All groups share one centre, and each spreads out both ways along 10 directions, with some noise.
(in the rows, 128 means zero)
Known rows, each followed by its group:
[140  95 156 169  75  82 105 109 154 106 149 130 111  95 101 132 125 120
 165] => (0)
[153 133 113 156  91 104 101 122 156  88 148 127 125 141  88 108 100 160
 149] => (2)
[123 103 126 171  67  92  91 151 145 127 155 180 104  82 119 132  92  89
 117] => (0)
[146  99  57 131 114 149 120 114 105 127 177 128 141 161  86  71 128 139
 169] => (3)
[178 103  69 141 100 131 121  56 174 106 131 124 157 142 112 123 102 180
 165] => (1)
[130 103  97 108 140 127  81 142  80  84 102 125 146 161  83 136 154 152
 141] => (1)
[121 184  81 127 168 130 136 126 125  97 145 139 126 171 124 118  63 162
 161] => (3)
[127  96 123 107 135 137 140 132 118 134 169  93 152 143 170 169 101  96
 100] => (1)
[161 148  77 150 152 122 176 110 109 104 159 163 142 134  69  98  80 134
 163] => (0)
[123 177 130 176 120 156 107  84  87  72 137  98 142 121 163 110  44 136
  86] => (0)
[ 96 143  98  96 144 163  98 133  74 132  75 199  87 147 152 138 126 131
 170] => (2)
[124  80 140 106 120 131 103 107 129 151 133 188  67 120 145 152 146  90
 134] => (3)
[104 185 119 130 152 117 130 136 128 110  96 194 110 163 114 124  86 127
 183] => (2)
[ 97 100 121 159 148  92  82  74 119 107 103 125 137 152  96 125 176 140
 137] => (3)
[ 87  86 138 161  84  89  73 121 126 109 111 179  96 142  88 171 121 127
 121] => (3)
[119 223  82 141 198 107 168 121 134 100 145 122 188 153 123  56  77 102
 133] => (1)
[122 166 127 119 162 120  82 128  72  43 101 188 120 139 104 123  71  76
 117] => (2)
[ 68  99 124 167 138  90 113 132 105 170 114 155 127 101 128  94 198  90
 129] => (1)
[126  86 138 110 173 131 145  78  94 124 100  94 142 135 160 213 157 161
 144] => (3)
[ 78 103 153 146 111  72  55 166 110 115 158 120  81 124 132 127 163  94
 132] => (1)
[116 132 105 138 141  98  87 129 105  95 121 146 122 133 105 104 142 120
 147] => (3)
[117  88  82 167  85  85 124 158 140 157 145 182 155 101 105 128 111  89
 139] => (0)
[122 149 103 163 164 120 137 103  93 130 126 134 147  84 118  87 143 122
  95] => (0)
[112 117 100  97 156 135 103 170  74 139 125 139 112 106 182 147 151  97
 116] => (0)
[118 135  93 153 108 132  62 106  76  66 142 135 119 133 137 108  77 134
 153] => (2)
[125 118 105 152 153  76 138 101  98  83 149 151 181 125 111 123  98  41
 151] => (2)
[127 141 135  98 126 144 115 132 149 136 138 140 100 159 149 131 117 122
 135] => (2)
[135  81 104 135 117 102 120 138  86 116 126 143 159  92 113 161 145 102
 114] => (2)
[153 155  92 128 160 149 162 113 111 113 135  62 181 134 141 103 125 160
 146] => (3)
[147  86  94 131  88 160 105 106  90 120  88 158 146 101  96 109 164 152
 145] => (1)
[154 172 122 111 154 114 117 134 163  92 127  82 163 157 105  88 141 152
 132] => (3)
[132 118 117  99 112 119  46 149 103  73 173  95 126 144 180 132 100  74
 131] => (2)
[124  74  62 130  90 134  91 112 132 149 144 114 189 144 142 109 127 112
  88] => (0)
[ 81 174 132 183 162  74  77  90  91  79 120 137 114 105 163 113 103 101
 124] => (3)
[118 101  88 152 130 101 100 124  57 101 130 144 174  86 140 132 117  72
 108] => (0)
[142 146  97 120 164 155 165 122  71 106 135  88 172 119 181 162  81 132
 136] => (3)
[ 99 142 131 141 118 102  92 157 106 105 132  80 127 128 184 150 123 142
 157] => (0)
[130 157 131 155 150 125 151  88 103  98 106 159 139 119 106 128  92 122
 135] => (0)
[ 88 121 131 107 156 138 148 159  94 165  72 178 127 140  88 131 171 115
 126] => (1)
[129 141 120 170 122 148 149  81 136 140 156 123 123 126 141 108  82 155
  97] => (2)
[146 113 122  87  84 103  44 163 127  64 157 141 120 163 136 130  88  78
 172] => (2)
[124 135 105 124 117 157 166 160  68 112 111 160 139 152  91 162  87 182
 190] => (3)
[127 161 103 188 132  91 132  84 117 103 135 107 172  83 171 115  90 114
 136] => (1)
[109 107  98 148 117  98  72 140 103  96 156 141 114 144 128 145  99 127
 142] => (1)
[123 103 115  98 138 148 107 166  95 136 157 143 111 153 106  96 142  79
 111] => (1)
[118  76 158 147 119  79 154 110 123 134 104 139 140 122 106 182 168 118
 216] => (0)
[174 181 129 118 122 152 144 122 157  81 141 112 132 154 132 136  45 163
 131] => (1)
[102 177  73 168 144 141 102  87  93  97  94 117 151 149 106  77 119 210
 144] => (2)

New rows. What belongs after each?
[ 97  87 130 144  97 134 104 148  74 127 132 105 134 120 130 132 160 121
 104] => (1)
[123 149  99 131 144 120 132 126 128 121  74 159 121 141  84 125 155 191
 165] => (2)
[125 108 108 137 125 109  81 111  94  61 153 103 119 180 109 160 101 190
 170] => (3)
[126 124 127 128 140  92 139 117 139 129 158 175 110 129 144 146  89  62
 185] => (2)
[110  98 119  99 164 114 126 155 108 129 173 101 142 169 150 158 127  85
 106] => (1)
[141 160 105 127 171 184 190  61 119 152 151 130  99 147 179 146  71 174
 165] => (3)
[134 118  98 167  62 162 110 115 106 110 142 140 151 113 128 128  45 128
  74] => (2)
[126 131  69 148 151 170 158 101  56 146 165 141 146  88 159 118  94 110
  85] => (0)
[128 134 100 161 126  87 129 118 132  78 152  85 174 163  93 120 106 168
 202] => (0)
[106 122 109 156 165 101 105  39 139 116 147 103 131 147 186 171  87 148
 108] => (3)
[108 179 121 162 150 104 190 132 152 157 140 133 137 124 147 136  83 136
 158] => (2)
[143 123 128  68 147 113 101 155 156  89  95 129 159 177  73 120 165 118
 125] => (2)
[173 150 117 117 131 127  92 119 100  63 155 114 127  81 174 108  95  79
 135] => (1)
[118 160 131 142 148 121 131 109 125 112 114 128 131 120 138 122 124 132
 131] => (3)
[173 143  76  83 115 161 179 184 131 145 134 122 202 123 117  89 108 111
 139] => (3)
[146 130 129 128 108 145 139 106 177 147  93 164 113 147  81 111 144 172
 147] => (1)
[141 103 103  83 155 143 113 101 132 127  92 117 164 176  87  97 198 139
 126] => (2)
[116 129  91 165 144 122 189  70 134 175 105 133 202 109 158 146 109 139
 142] => (1)
[103 169 103 120 169 121  94 110  67  60 113 183 163 163 134 111  61  51
 150] => (2)
[126 123 105 160 127 104  68 104  87  70 149  90 139 109 137  81 144 113
 136] => (3)
[135 144 139 136 113  94  75 175 109  71 115 109 137 123  92 101 141 124
 142] => (3)
[112 115 144 154 151 115 140  49 162 148  96 102 145 132 145 146 157 155
 112] => (3)
[ 90  75 114 138 124 105 110 117 100 133  97 137 151 150 131 205 138 165
 155] => (1)
[104 115 106 186 105 103  76  72 140 121 153 148 103 141 107  72 116 128
 129] => (3)
[103 120 101 150 148  91  98 142  51 108 168  90 123  78 208 164 126 108
 148] => (2)
[144 101 122 111 138 138  86 126 101 116 140 108 110 106 153 131 160 110
 117] => (0)
[130 151 114 155  67 132 116 166 114  91 142 168 150 119 131 143  13  98
 111] => (2)
[150 170  85 117 152 153 177 123 111 118 132  87 187 135 131 104 105 161
 151] => (3)
[113  98 124 169  99 108 130 100  72 102 129 143 156  91 147 163  94  99
 154] => (0)
[138 176  92 131 132 134 133 181  87  81 137 130 147 147 120 131  54 152
 164] => (3)
[139 132  76 145 152  89 114  89 142 110 131 135 158 128 122 107 119 127
 161] => (1)
[132 168  93 143 169  66 114 103 171  83 144 127 140 170 131 144  79 145
 173] => (1)
[125 154 133 128 155  98 130 112 185 139  79 124 161 129 107  91 167 116
 107] => (3)
[168 146 133  70 162 155 147 149 133 120 109 147 125 141 109 114 145 109
 136] => (1)
[153 180 120 137 129 143 124 134 124  86 160 100 114 139 152 131  51 163
 145] => (3)
[144 149  65 125 155 119  89 108 126 101 183 117 134 137 152  56 114  90
 129] => (3)
[109 112 144 132 134  98  78 145  84  74 102 152  94 137  91 151 150 142
 175] => (3)
[ 99 166  86 139 129 134  81  98  96  88 142 121 152 167 165  88  78 117
 168] => (2)
[126 121 105 154  91  80 109 123 191 114 129 125 172 168  77 106 124 156
 162] => (0)
[149 139  86 151 126 166 135  73 114 110 155 135 145 134 127  91  67 129
  90] => (0)
[139 124 151 134  96 132  92  91 132  97  86 214 117 118  98 140  68  83
  93] => (0)
[148 124 119  88 113 142  70 139 142 101 157 142  86 156 132 131  82 126
 125] => (0)
[116 116  77 180 132 126 139  65 121 149 146  93 153 122 137  98 139 188
 154] => (2)
[129 176 126 147 122 165 183 123 117 140 142 124 162 118 157 118  44 127
 104] => (1)
[111 144 106 109 150  93 138 141 138 138 104 134 157 152 131 132 145 119
 188] => (2)
[123 102 107 123 106 145 138 120 124 135 123 166 170 140 115 131  88  77
 112] => (2)
[129 139 122 141 175 171 126  77  90 119  92 124 118 131  90 105 143 185
  48] => (2)
[120 161 158 109 162 141 172 132 138 142  51 136 153 133  90 132 178 159
 137] => (1)
[140 121 137 140  97 116  87 137 109  79 147 107 114 120 115 109 120 137
 146] => (3)
[104  64 121 105 135 128 113 145  83 149 148 132 127 121 147 152 161  70
 100] => (1)
[150 128 107 154  91 129 109 123 120  85  93 166 144 129  48 117 106 167
 103] => (2)
[130 106  60 159 118 119  97 100  81  82 160  95 183 131 155 143  63 133
 130] => (1)
[ 94 143 114 109 155 166 162 167  75 159 118 189 132 135 116 109 118  75
 106] => (1)
[117 127 105 118 134 128 150 144 118 133  82 184 171 134  94 142 116 120
 132] => (2)
[125 156 105 125 114 168 124 132 135 133  75 162 139 159  85 113 108 187
 109] => (2)
[150 118 123 115 136 133  80 138  99  64 139  90 147 131 111 112 132 122
  61] => (2)
[133 102 133 135 118 123 135 100 154 162 140 155 110 108 150 147 135 109
 140] => (1)
[116 128 148 108  92 144  85 120 197 138 123  81 115 187 152 133 139 175
 140] => (0)
[136  94  83 117 115 122  82 122 107 114  78 217  97 134  60 118 172 157
 179] => (1)
[125 130 130 106 172 135 104  96 119 104 158 104 112 155 143 113 131 100
 120] => (2)
[130 105  83 155  84 124 126 128 119 112 148 115 181 147 113 149  72 156
 118] => (3)
[144 132 156 138  88 153 155 133 128 147 112 145 135  66 141  92 135  76
 115] => (3)
